The rows come from 6 hidden closed curves, with some noise, and rows from the same curve form a group. Each curve winds through 6 dimensions. The rows are also pushed far along 4 directions, which tell nothing about the answers.
In the rows, zero is written as 128.
Some rows, each with its group after it:
[136 117 181 103 130 158 106 156 143 100 149 126 144 133 132  97 140 113
  85] => Q
[157 143 126 122 129  59 148 148 117 206 127 120  97 132 117 128 122 157
 178] => F
[117 130 169 104 126 149 118 129 131 144 113 130 128 124 110 125 149 121
 119] => Q
[127 147 118 115  90 135 163  19 164  99 132 124 130 150 162 168 139 110
 195] => D
[121 103 115 131 142 134 103 187 119 113 168 139 136 135 136 110 119 128
  71] => E
[121 121 171 103 149 161 109 160 125 125 123 132 111 103 133  92 134 123
  95] => K
[135 137 152 150 144 134 139 144  96 151  93 125 117  96 113 107 126 134
 130] => Q
[141 124 120 143 144 130 145 164 126 118 114 121 119 127 144 119 119 148
 121] => E
[115 126 139 117 114 106 129 114 143 140 165 131 146 145 107 134 125 111
 119] => K
[129 152 155 150 117 152 167  87 130 119  83 113 131 112 116 121 122 121
 152] => D
[145 116 155  95 151 109 114 179 131 153 126 124 109 128 126 118 144 153
 138] => F
[110 146 174  70  83 129 143  93 170 164 158 122 121 160 114 131 137 112
 153] => X
[ 85 118  94 118 126 135 108 120 118 135 164 154 128 130 135 138 126 111
  90] => K
[134 149 176 108 119 109 165  85 149 145 112 112 129 125 108 123 138 126
 176] => D
[125 121 167  57 113 131 109 144 164 150 169 131 111 163 140 133 152 128
 135] => F
[109 103  95 163 190 155 104 200  85  97  86 141 132  79 121 106 121 148
  54] => D
[ 98 110  87 113 132 133  87 147 118 122 165 145 124 128 129 123 121 125
 104] => E
[124 141 117 121 102 132 158 103 137 126 132 123 136 158 139 137 142 137
 157] => F
[111 136 153  95 109 143 115 118 149 150 130 126 110 132 115 127 124 118
 132] => D
[ 92  96  64 173 169 107 118 135  99 103 149 154 141 102 127 151 109 119
  88] => F
[130 127 125 115 136 103 129 168 109 173 124 129 117 135 115 124 144 155
 141] => K
[134 144 150 143 140 147 172 129 124 131  71 113 105 106 132 118 126 148
 160] => K
[131 136 108 162 133 165 130  91 123  72 100 135 151 109 155 125 126 109
  79] => X
[100 116 119 126 127 122 106 117 120 136 169 147 126 119 123 133 117 101
 106] => Q
[156 135 177 135 138 143 113 182 111 155  73 110 119 106  93  99 130 144
 120] => K
[159 139 175 126 119 159 114 163 126 134  96 113 130 131 120 103 138 133
 114] => K
[133 130 135 106 123 134 118 154 141 135 137 128 127 143 138 114 129 132
  96] => F
[137 132  33 212 155  62 161 102 100 137  95 137 137 108 131 177  92 142
 120] => E
[127 118 112 132 133 133  95 121 135 100 147 142 147 125 138 129 120 105
  70] => D
[ 89 138  63 139 110  90 168  84 135 155 146 136 122 146 123 169 105 133
 156] => X
[148 132 123 152 138 157 106 124 119 111  72 123 116 101 132 136 122 130
 126] => E
[138 100 159 110 151 110  86 186 123 127 173 130 124 116 112  96 122 122
 110] => F
[102 135 112 100 104 119 126  87 161 124 166 136 137 146 130 134 115 108
 107] => X
[133 134 169  80  97 153 101 114 156 143 131 122 117 152 127 138 150 118
 149] => D
[105 129 165 103 102 158 120 111 149 125 148 127 140 144 112 129 134 102
 116] => Q
[128 128 106 130 136 101 128 166 101 178 147 140 106 128 138 118 122 141
 114] => Q
[124 117  78 147 151  98 136 156 103 139 134 141 126 129 143 141 130 150
 116] => X
[131 131  80 200 148 138 150 165  75 132  65 123 126 107 118 131 115 161
 132] => D
[139 119 141 126 147 157  95 148 108  97 107 128 134 105 126 101 145 130
 118] => E
[146 159 151 117 125  76 176 142 117 217  76 110 109 131  90 130 144 171
 186] => Q
[138 143 113 187 147 115 186 119 102 141  64 116 115 100 123 141 111 150
 165] => X
[155 156 130 163 119 112 167 123 101 162  82 119 140 128 117 125 139 145
 139] => E
[116 140 151 130 117 170 136 100 123 104 108 123 141 115 119 108 137 114
 126] => E
[111 133 103 166 148 147 160 117 110 100  93 129 133 101 134 121 116 135
 115] => D
[ 95 105  92 131 134  99 123 117 138 129 185 145 123 135 129 162 105 112
 127] => X
[115 118 179  80 101 158 114 132 151 123 163 122 127 159 120 130 155 119
 169] => D
[145 118 111 133 137 120 107 154 126 123 126 125 117 127 132 131 119 141
 134] => Q
[142 141  92 155 124 130 129 154 107 150  99 123 111 125 132 123 111 150
 129] => F
[121 107 132 101 133  90 130 172 133 166 187 136 112 156 133 138 134 139
 143] => X
[132 129 181 119 131 167 134 151 118 118 111 125 142 126 128 101 160 127
 106] => X
[159 152 132 135 135 102 179 151 124 171  68 105  96 122 125 120 123 177
 179] => E
[147 138 143 149 130 117 145 147 130 144 102 113 124 121 111 119 110 139
 127] => K
[128 136 102 147 126 101 137  97 135 132 100 123 141 124 104 156 118 133
 142] => Q
[158 126 129 159 164 115 161 164 114 119  76 112 119 106 132 120 126 164
 149] => E
[106  97  93 151 147 155  94 113 118  67 141 142 137 111 139 151 123 109
 121] => Q
[106 101 105 126 159  82 123 159 115 144 172 145 129 124 118 139 124 132
 116] => F
[111 133 102 118 101 109 149 125 134 159 163 129 118 161 131 142 121 137
 156] => D
[141 134 184 138 141 161 126 131 108 128  85 121 117  90 116 104 137 121
 142] => Q
[ 97 119  89 123 103 144  82  85 142 103 159 140 134 135 121 155 111  99
 126] => F
[102 120  35 149 137  75 128 140 110 152 147 143 132 137 119 155 106 149
 115] => F
[107 119 156 117 119 140 136  93 151 113 146 126 122 130 124 150 126 106
 164] => X
[116 119 107 158 138 136 102  86 131  93 118 137 141 100 120 153 105  96
 103] => E
[101 162 134 129  74 179 178   9 157 105 108 124 134 148 150 166 138  98
 174] => K
[139 139 152 100 113 115 131 140 154 149 118 115 136 153 110 130 140 140
 130] => Q
[ 90  96 128 121 116 159  79 145 144  94 185 140 146 144 113 139 112  94
  84] => K
[132 115 143 127 136 138 124 172 123 131 147 132 119 136 143 119 131 130
 106] => X
[136 121 114 130 155  81 121 151 120 147 139 136 134 116 122 120 121 134
  96] => X
[125 121 120 133 149 121 148 176 111 141 122 128 114 125 132 117 128 157
 134] => K
[166 139 160 113 130 147 129 173 126 145  84 109 101 128 138 105 143 160
 152] => D
[122 107 128 131 136 152  89 106 129  81 143 134 132 113 131 139 127 104
 137] => F
[142 137  86 123 102  76 135 103 148 159 157 130 129 166 139 163 119 132
 143] => K
[144 129 117 179 136 143 123 125 118 112  91 128 136 111 132 144 111 119
  95] => E

New rows. What belongs after each?
[146 137  65 185 146  79 172 102 106 130  95 129 139 120 140 158 119 150
 147] => E
[ 98 133  92 116  93 116 125  73 164 123 160 138 153 165 123 171 121 106
 112] => Q
[139 132 149 106  99 102 127 140 154 164 150 116 127 163 107 138 125 132
 152] => K
[143 140 159 113 117 137 133 133 149 131  94 112 138 140 111 127 141 138
 129] => Q
[123 122 114 120 121 122 107 183 119 163 149 134 126 148 120 121 124 138
  88] => D
[143 130 106 152 133 136 139  84 133  95 108 130 125 120 164 156 125 120
 141] => X
[104 116 110 116 137 151 123 127 134  95 145 139 134 132 150 128 134 124
  97] => D
[120 119 133 144 142 141 134 115 106 108 140 137 132 111 142 122 135 113
 129] => Q
[102 122  96 119 136 112 134 119 131 132 142 137 119 128 130 143 124 135
 140] => D
[117 113 120 132 128 118 128 124 131 105 170 134 150 141 130 131 128 115
 119] => D
[103 117 157  74 121 106 104 164 137 181 177 135 114 144  99 119 134 126
 124] => K
[100  91 158  91 139 127  96 168 148 124 192 136 113 134 116 128 120 114
 126] => X
[142 118 124 154 147 120 111 143 109 111 129 129 131 104 122 111 112 124
 119] => F
[146 141 145 131 135 127 149 146 100 169  96 123 102 115 134 114 142 149
 157] => Q
[145 135 122 106 124  82 135 121 132 173 143 134 119 147 141 146 142 137
 144] => X
[131 140  64 171 139  70 151 111  96 154 122 141 152 122 124 142 123 137
 106] => K
[125 114  42 167 149  67 105 163  82 157 154 151 143 126 123 139 113 140
  81] => E
[139 121 189 114 136 165 133 104 150  79 113 116 131 116 136 122 147 113
 156] => X
[ 86 105 121  87 103 138  79 122 169 109 202 145 150 166 119 148 122  94
  80] => Q
[121 125 139  93 128 122 110 113 146 126 141 136 140 136 129 134 147 117
 105] => D
[130 162  95 179 132 130 168 116 101 161  42 119 110  97 117 131 105 153
 136] => D
[ 88 114  20 209 144 109 132  86 111 100 129 151 144 108 131 187  78 110
  88] => E
[128 140  81 132 116 121 142  77 128 122 136 143 133 142 170 150 138 122
 121] => K
[127 151 128 127 107 132 146 109 130 163  91 121 120 137 119 144 133 138
 145] => Q
[100 135 110 119 117 153 107  88 137 110 120 138 140 120 122 135 126 108
  95] => X
[105 151 155 111  99 136 159  71 154 137 123 122 137 135 110 132 129 111
 145] => X
[108 122 116 117 136 120 124 114 137 121 132 129 119 118 118 136 119 129
 148] => E
[ 82 116 109  98  99 147 115 100 155 119 196 146 127 160 146 151 122  99
 111] => K
[153  90 152 148 198 150  79 241  92 103  94 126 107  77 124  91 124 152
  86] => X
[149 146 161 114 121 165 115 150 121 141  81 115 109 116 125  96 136 142
 134] => E
[100 115 127 115 144 142 121 113 117 108 141 145 135 114 137 128 148 117
 119] => K
[126 129 107 127 136 141 108 112 124 102 115 131 125 107 136 117 123 127
 122] => E
[120 130 151  80 131  99 138 121 155 142 159 128 121 136 127 117 134 129
 135] => D
[170 139 155 162 147 125 163 177 103 156  53 106 115 114 116 121 135 168
 156] => E
[151 145 100 162 126  91 168 146 111 164 107 123 128 140 135 132 119 153
 124] => E
[124 131 141 120 125 147 146 152 137 130 118 118 108 133 132 116 120 143
 141] => X
[185 156 210 107 132 139 151 145 121 151  64 103 124 118 130  85 171 153
 154] => K
[130 143  93 156  98 130 138  82 124 122 126 132 156 150 136 154 128 114
 115] => K
[141 125 217  59 113 169  91 107 162 102 155 127 137 140 141 106 172  95
 124] => K
[ 82  92 120 103 137 132  87 174 130 121 192 147 142 143 111 129 129 115
  76] => Q
[120 146  88 148 136  99 160 126 111 150 106 126 122 112 120 112 108 150
 129] => E
[109 130 107 150 114 150 111  82 129  91 123 131 149 115 110 138 110 102
 117] => F
[119 144 163 123 131 166 146 100 128 123  88 125 113 100 134 114 135 120
 130] => K
[100 147 158  40  83  79 159  68 180 194 178 125 113 176 114 154 152 126
 202] => D
[136 116 145 155 163 144 135 174  86 120 113 130 123  96 133  95 135 138
 120] => Q
[159 142 167 141 109 133 152 128 128 136 110 105 122 134 116 118 128 134
 186] => D
[143 144 116 135 130 117 154 151 117 155  90 122 128 139 132 128 140 160
 124] => Q
[ 90 127 128 137 113 164 143  82 131  96 140 137 149 132 130 141 133 100
 120] => K
[130 136 188 102 125 174 123 129 151 100 100 112 129 114 117  92 133 121
 119] => X
[134 106 152  75 139  84 124 208 142 162 203 131 116 163 137 102 137 148
 118] => X
[119 129 142  93 108 111 121 156 152 159 156 125 134 162 107 127 130 132
 111] => Q
[141 133  88 121 111 105 126 125 134 141 155 132 120 155 155 137 123 138
 134] => F
[104 130 153  88 112 122 128  79 148 123 154 128 137 134 108 132 145 112
 168] => E
[155 116 216  72 111 133  93 187 152 154 167 107 104 148 105  92 133 128
 162] => D
[104 120 137 127 130 143 121 107 148 102 135 129 130 113 116 132 110 106
 118] => E
[150 147 129 124 131 111 144 160 110 174 101 127 124 135 134 112 145 155
 112] => X
[114 121 109 143 140 144 116 135 103 121 111 137 132 115 124 136 137 132
 120] => K
[133 119 155 119 136 173  99 133 138  76 133 133 144 119 149 103 137 106
  71] => X
[ 97 140  81 152 123 112 171  76 129 134 120 140 144 135 135 166 125 123
 114] => F
[118 124  97 146 140 106 133 134 130 141 126 127 109 115 121 140  94 134
 130] => X
[116 124 137 136 132 137 152 113 124 123 117 126 126 126 127 145 139 131
 163] => X
[153 138 126 132 142  80 151 120 121 155 112 126 129 122 129 131 139 144
 146] => Q
[153 133 140 150 137 129 141 111 114 112  93 121 143 116 129 133 147 132
 146] => E
[120 139 115  86 100 101 118  75 159 157 152 138 130 157 133 162 143 116
 134] => D
[146 125 113 170 140 117 125 145 103 130 113 131 145 121 123 136 126 128
  99] => E
[125  81 139 105 164 140  71 204 124  76 178 137 141 125 130  98 136 128
  85] => F
[144 125 147 157 120 164 114 157 112 111 114 117 137 128 121 115 125 124
 120] => D
[110 133  95 120  91 122 134 110 137 152 162 132 118 166 135 156 120 126
 155] => D
[157 136 126 148 125 150 124 105 134 104  92 122 127 125 152 147 131 125
 133] => E
[135 149 163  78  96 144 123  52 164 119 122 119 121 135 133 133 149 109
 181] => E
[140 119 106 168 152 109 134 182  91 131 136 130 129 112 128 100 108 141
 103] => F
[120 141  93 132 132  85 135  97 129 153 117 134 133 119 112 140 117 129
 118] => X
[130 121 180 107 121 158 116  99 153  94 149 131 141 132 142 126 144  95
 116] => X
[104 121 147 102 124 149 105 164 130 145 139 133 125 134 109 116 131 126
  96] => D
[124 136 149 120 106 145 119 123 125 145 123 127 138 140 111 129 143 120
 125] => K
[126 131 105 134 122 114 141 135 127 146 152 138 125 145 148 135 119 128
 103] => X
[118 135 117 118 114 164 117  73 153  79 122 132 139 127 150 136 127 106
 112] => X
